The rows of each matrix lie in a flat space through zero, up to rounding. After each matrix: how many dimensions does the smallest such space have?

[[ 10   8  -3  -2   4  -8   0  -8  -3   2  -2  -3   5   4 -13   1   7  -3
    2]
 [  8  41  -9 -30  30 -22  13   3 -25   5 -18  -9 -11 -14  -9  20  18 -36
   34]
 [ -3  -9  -4  -1 -10   7  27  13   5  -1   8  -8  -1   1  -4 -29  -3  15
    3]
 [ -2 -30  -1  15 -37  18 -40   3   1 -17  36  23  -2   1   8 -10 -25  42
  -20]
 [  4  30 -10 -37  15  -3  -7   3 -18   4   4 -15  -9 -14  13 -11 -34 -18
   -2]
 [ -8 -22   7  18  -3  20  -7   2  10  -3  32   5   8  -7  21   1 -28  10
  -21]
 [  0  13  27 -40  -7  -7 -39 -16 -12  10  18  -6 -13 -21  31  44 -24  10
  -26]
 [ -8   3  13   3   3   2 -16  15  -7  14 -17 -22   0   7   7  12  -1   2
   -5]
 [ -3 -25   5   1 -18  10 -12  -7  12 -20  18   4 -10   9   6  -6   0  35
   -5]
 [  2   5  -1 -17   4  -3  10  14 -20  18  13   5 -11 -12  13  -5  -7 -11
   29]
 [ -2 -18   8  36   4  32  18 -17  18  13  46 -30  24  -3  16   2 -53   3
  -54]
 [ -3  -9  -8  23 -15   5  -6 -22   4   5 -30 -18 -18  35 -10   3  14   4
    2]
 [  5 -11  -1  -2  -9   8 -13   0 -10 -11  24 -18 -14  11  -1  -3  -6  29
    8]
 [  4 -14   1   1 -14  -7 -21   7   9 -12  -3  35  11   2  -9 -16  14  16
   -1]
 [-13  -9  -4   8  13  21  31   7   6  13  16 -10  -1  -9  28 -18 -34 -20
   -2]
 [  1  20 -29 -10 -11   1  44  12  -6  -5   2   3  -3 -16 -18 -37 -13 -10
    3]
 [  7  18  -3 -25 -34 -28 -24  -1   0  -7 -53  14  -6  14 -34 -13  39  21
   -4]
 [ -3 -36  15  42 -18  10  10   2  35 -11   3   4  29  16 -20 -10  21  35
  -31]
 [  2  34   3 -20  -2 -21 -26  -5  -5  29 -54   2   8  -1  -2   3  -4 -31
  -24]]
 : 11

[[  4  11  -2  -6   8   4  10  -5 -14  11  10  -2   2  -2  10  -3  -9   0
    2]
 [ 11 -13  -3   3   3  -5   4   3  -3   4   5   3  -1   4   5   4 -11  -6
    4]
 [ -2  -3  12  20   4   2   9  -5  24 -11  -2   9  -7  -5   4  -1 -10  -6
   -1]
 [ -6   3  20 -19  -1  -8   8 -14  -9   9  -5   5  -2   6   8  -5  19  -8
   -1]
 [  8   3   4  -1   2   7   3  -3   5  -2   5  -4  -6   1  -4   3  -9  -1
    1]
 [  4  -5   2  -8   7 -11  11  -3  12   5  -2   0   1   4   7   6  -9   1
    4]
 [ 10   4   9   8   3  11 -14  -7  -2  -6 -10  14 -10  -4  -4 -16  -7 -12
   -1]
 [ -5   3  -5 -14  -3  -3  -7 -19   4   6  -4  -4  -5   2  -1  -2  -2 -11
   10]
 [-14  -3  24  -9   5  12  -2   4  -1   5   5  -3  -1   0  -1   3  14   7
    6]
 [ 11   4 -11   9  -2   5  -6   6   5  -1   7  -5   0  -5   3   8   3  20
  -10]
 [ 10   5  -2  -5   5  -2 -10  -4   5   7 -36   1   0 -10   1   1  12   8
   -2]
 [ -2   3   9   5  -4   0  14  -4  -3  -5   1  -7   1   7  -1  -1  -7 -14
   -2]
 [  2  -1  -7  -2  -6   1 -10  -5  -1   0   0   1 -11  -7 -14  -6   5 -10
    4]
 [ -2   4  -5   6   1   4  -4   2   0  -5 -10   7  -7 -15 -16  -9   2  -7
    3]
 [ 10   5   4   8  -4   7  -4  -1  -1   3   1  -1 -14 -16 -16 -14   9  -7
   -7]
 [ -3   4  -1  -5   3   6 -16  -2   3   8   1  -1  -6  -9 -14 -22  -9  -8
    3]
 [ -9 -11 -10  19  -9  -9  -7  -2  14   3  12  -7   5   2   9  -9  -7  -5
   -8]
 [  0  -6  -6  -8  -1   1 -12 -11   7  20   8 -14 -10  -7  -7  -8  -5 -11
    9]
 [  2   4  -1  -1   1   4  -1  10   6 -10  -2  -2   4   3  -7   3  -8   9
   -3]]
 : 13

[[-15   1 -21  13  -7  -6 -15 -10  11  -7   1  -3  13  -4  11  -6   3 -14
   16]
 [  1   0 -10  -1  -5 -12 -23  -2   3  -1   0  -5   9  -4   5  -1  -2  -9
    4]
 [-21 -10   1   8  17  34  37  -6   6  -5   0  13 -25  10  12   3   9 -12
   12]
 [ 13  -1   8   3 -10 -10  -2   3  -8   0  -9   5   3  -9 -19 -13  -4   4
  -14]
 [ -7  -5  17 -10  14  20  19  16   4  -4  -3   2 -30  14  13  12   4  10
    0]
 [ -6 -12  34 -10  20  12  18   9  -2  -1   5   9 -24  13   6   8   1   5
   -6]
 [-15 -23  37  -2  19  18  18  -5  -3 -18  -5  22 -38   9   3  -5   6 -10
    0]
 [-10  -2  -6   3  16   9  -5 -30 -23   0   2  19  15  -8  -9 -20   3  -6
   -4]
 [ 11   3   6  -8   4  -2  -3 -23 -23  -6  -1  13  13  -3 -20 -14  -1   2
   -3]
 [ -7  -1  -5   0  -4  -1 -18   0  -6 -17 -19  10  -3  -5  -2 -22   4   1
    0]
 [  1   0   0  -9  -3   5  -5   2  -1 -19 -16   8 -13   8   1  -9   4  -1
   10]
 [ -3  -5  13   5   2   9  22  19  13  10   8 -14 -23   3  10  24   0  11
   -7]
 [ 13   9 -25   3 -30 -24 -38  15  13  -3 -13 -23   7 -14   3   3  -3   3
    1]
 [ -4  -4  10  -9  14  13   9  -8  -3  -5   8   3 -14  10   9  12   4   0
    7]
 [ 11   5  12 -19  13   6   3  -9 -20  -2   1  10   3   9 -10  -3  -1  10
   -3]
 [ -6  -1   3 -13  12   8  -5 -20 -14 -22  -9  24   3  12  -3 -22   5 -10
   15]
 [  3  -2   9  -4   4   1   6   3  -1   4   4   0  -3   4  -1   5  -2   2
   -3]
 [-14  -9 -12   4  10   5 -10  -6   2   1  -1  11   3   0  10 -10   2 -22
    7]
 [ 16   4  12 -14   0  -6   0  -4  -3   0  10  -7   1   7  -3  15  -3   7
    3]]
 : 9

[[ -4   0  27   5 -11  17  23  13  10  14  14   8   0  -6  -1  -3  -2   1
  -10]
 [  0 -14  -4  -2 -18   5  -6  -3 -29   8 -18 -13 -15   3  -1  -2   5  20
  -13]
 [ 27  -4   7   3  18 -10 -19 -35  -6 -18  -5  16  -8  32 -28 -22   4 -36
  -12]
 [  5  -2   3  19   0 -18  -5  14  -8  19   5   7 -17   6   0   1  -1   8
  -14]
 [-11 -18  18   0  22  22 -17  22  19  -4  -3  28   3   1  -4   0   9 -17
   10]
 [ 17   5 -10 -18  22 -17   1  14  12  -8   7  10  11 -18   8  10  -9  -8
   20]
 [ 23  -6 -19  -5 -17   1  -1  12 -14  34 -15   3 -22   9   3  -6  33   0
  -28]
 [ 13  -3 -35  14  22  14  12 -51   9   9  -1   8  22  24  -8 -11  36 -34
   -2]
 [ 10 -29  -6  -8  19  12 -14   9  -9   6  -5  22  -5   0   1   5  -5  -6
    6]
 [ 14   8 -18  19  -4  -8  34   9   6  41   5  -7  13  -1  11  12  25   1
  -17]
 [ 14 -18  -5   5  -3   7 -15  -1  -5   5  -5  10  11  18   6  15   2  -4
  -14]
 [  8 -13  16   7  28  10   3   8  22  -7  10  21  26   7  -3  15 -15 -28
   10]
 [  0 -15  -8 -17   3  11 -22  22  -5  13  11  26 -54   5  -4 -16 -26 -12
    3]
 [ -6   3  32   6   1 -18   9  24   0  -1  18   7   5 -30  10   9 -19  32
    6]
 [ -1  -1 -28   0  -4   8   3  -8   1  11   6  -3  -4  10   7   5  -9  -8
    1]
 [ -3  -2 -22   1   0  10  -6 -11   5  12  15  15 -16   9   5  -8  -3  -7
    0]
 [ -2   5   4  -1   9  -9  33  36  -5  25   2 -15 -26 -19  -9  -3 -24  -4
   11]
 [  1  20 -36   8 -17  -8   0 -34  -6   1  -4 -28 -12  32  -8  -7  -4 -18
  -11]
 [-10 -13 -12 -14  10  20 -28  -2   6 -17 -14  10   3   6   1   0  11 -11
   13]]
 : 11

[[  2   1   8  -4 -12   1   4  -3   0   6   0  -4 -12   2   4   2   5   2
    1]
 [  1   0   2  -1  -3   0   0   0   1   1   0  -1  -2   0   1   0   1   1
    1]
 [  8   2  17  -5 -28   5   2   1  10  12   1  -5 -12   3   5   1   9   5
    8]
 [ -4  -1  -5  -1   8  -4   4  -4  -8  -3   0  -1  -5   0   1   1  -1  -2
   -5]
 [-12  -3 -28   8  44  -8  -4  -1 -15 -19  -1   8  20  -4  -8  -2 -14  -9
  -12]
 [  1   0   5  -4  -8   0   4  -3  -1   4   0  -4 -10   1   3   1   4   1
    0]
 [  4   0   2   4  -4   4  -6   7   9   1   0   4  11  -1  -3  -2  -1   2
    6]
 [ -3   0   1  -4  -1  -3   7  -6  -7   1   0  -4 -13   1   3   2   2  -1
   -4]
 [  0   1  10  -8 -15  -1   9  -7  -4   7   1  -8 -21   3   6   3   7   2
   -1]
 [  6   1  12  -3 -19   4   1   1   7   8   1  -3  -7   2   3   1   6   4
    6]
 [  0   0   1   0  -1   0   0   0   1   1   0   0   0   0   0   0   0   0
    0]
 [ -4  -1  -5  -1   8  -4   4  -4  -8  -3   0  -2  -5   0   1   1  -1  -2
   -5]
 [-12  -2 -12  -5  20 -10  11 -13 -21  -7   0  -5 -16   1   3   4  -2  -6
  -14]
 [  2   0   3   0  -4   1  -1   1   3   2   0   0   1   0   0   0   1   1
    2]
 [  4   1   5   1  -8   3  -3   3   6   3   0   1   3   0   0  -1   1   2
    4]
 [  2   0   1   1  -2   1  -2   2   3   1   0   1   4   0  -1  -1   0   1
    2]
 [  5   1   9  -1 -14   4  -1   2   7   6   0  -1  -2   1   1   0   4   3
    5]
 [  2   1   5  -2  -9   1   2  -1   2   4   0  -2  -6   1   2   1   3   2
    2]
 [  1   1   8  -5 -12   0   6  -4  -1   6   0  -5 -14   2   4   2   5   2
    0]]
 : 2

[[  5  -6   7   3   3  -1   9  -8 -15  -5   6   6   5  -1   4  11  -5   7
  -10]
 [ -6   8   5   2  -3  -6  12  -3  10   1  -6  -7  -9 -16  -2   3  12  -2
    0]
 [  7   5 -17 -20  11 -15  -1  15 -10 -23   7  40  21 -21  11  -5 -11  19
   19]
 [  3   2 -20 -19  -2   3  -4  19   2   1   3  -5   1   5   0  -8   7   2
   22]
 [  3  -3  11  -2  10 -16 -16  -9   8   2 -22  17   1   2   1  -1 -20  13
    0]
 [ -1  -6 -15   3 -16  30   1  13   8  14  17 -27  -3  24  -1  -9  14 -17
    0]
 [  9  12  -1  -4 -16   1   8  11 -11 -12  17   1   8 -10  -4  -6  -2 -17
  -11]
 [ -8  -3  15  19  -9  13  11 -16  12  17   1 -14  -9   9   3  -6   4  -6
   -9]
 [-15  10 -10   2   8   8 -11  12  31  12 -20 -22 -25   2  10 -10  13  -1
   -4]
 [ -5   1 -23   1   2  14 -12  17  12   7  -4 -15   2  17   9  -1   6  -4
    6]
 [  6  -6   7   3 -22  17  17   1 -20  -4  47   9  21   2  -6 -17   0 -21
   10]
 [  6  -7  40  -5  17 -27   1 -14 -22 -15   9  24   7 -23  -9   5 -13  -1
    7]
 [  5  -9  21   1   1  -3   8  -9 -25   2  21   7  16   7  -1  -3 -12  -6
   17]
 [ -1 -16 -21   5   2  24 -10   9   2  17   2 -23   7  38   8   9   4  -1
    7]
 [  4  -2  11   0   1  -1  -4   3  10   9  -6  -9  -1   8   5  -1  -8  -4
   -3]
 [ 11   3  -5  -8  -1  -9  -6  -6 -10  -1 -17   5  -3   9  -1   7 -18  16
  -14]
 [ -5  12 -11   7 -20  14  -2   4  13   6   0 -13 -12   4  -8 -18   7 -15
  -11]
 [  7  -2  19   2  13 -17 -17  -6  -1  -4 -21  -1  -6  -1  -4  16 -15   0
  -22]
 [-10   0  19  22   0   0 -11  -9  -4   6  10   7  17   7  -3 -14 -11 -22
   17]]
 : 11

[[  2   1   0   0  -2   0  -1   0   1   0  -1  -3   0   4  -5  -2  -3  -4
    1]
 [  1  10 -10  -2  -1  11   5  -3 -10  -2   1 -11   7  -1  -3  -3  -5  -6
   -4]
 [  0 -10   3 -17   5 -14  -3   3   4   0 -13  -8 -14   8 -18  21   0   2
    9]
 [  0  -2 -17 -22  -2  -2  10   2 -20  -1 -21 -21 -10  -6 -14  30   1  10
    2]
 [ -2  -1   5  -2   8  -5  -2   1   6   1   4  -1  -2   3  -3   1   0   0
    2]
 [  0  11 -14  -2  -5  10  11   0 -14  -1   3  -7   2 -12   3   3   6  -3
    1]
 [ -1   5  -3  10  -2  11   1  -5  -4  -2   6   5  12  -5  14 -14  -3   1
  -10]
 [  0  -3   3   2   1   0  -5  -1   3   0  -3   0   2   6  -1  -4  -6   1
   -4]
 [  1 -10   4 -20   6 -14  -4   3   7  -2 -13  -9 -14  11 -22  22  -1  -2
   11]
 [  0  -2   0  -1   1  -1  -2   0  -2   2  -6  -5  -1   4  -3   1  -5   5
   -3]
 [ -1   1 -13 -21   4   3   6  -3 -13  -6 -12 -19  -3  -1 -14  22  -3   0
    0]
 [ -3 -11  -8 -21  -1  -7   5   0  -9  -5 -19  -3 -11 -10  -5  31   8  11
    4]
 [  0   7 -14 -10  -2   2  12   2 -14  -1  -3 -11  -6 -11  -4  16   8   0
    5]
 [  4  -1   8  -6   3 -12  -5   6  11   4  -1 -10 -11  18 -23   4  -4 -11
   12]
 [ -5  -3 -18 -14  -3   3  14  -1 -22  -3 -14  -5  -4 -23   7  26  11  17
   -3]
 [ -2  -3  21  30   1   3 -14  -4  22   1  22  31  16   4  26 -38  -2  -2
   -9]
 [ -3  -5   0   1   0   6  -3  -6  -1  -5  -3   8   8  -4  11  -2  -3   5
   -9]
 [ -4  -6   2  10   0  -3   1   1  -2   5   0  11   0 -11  17  -2   5  18
   -6]
 [  1  -4   9   2   2   1 -10  -4  11  -3   0   4   5  12  -3  -9  -9  -6
   -3]]
 : 6
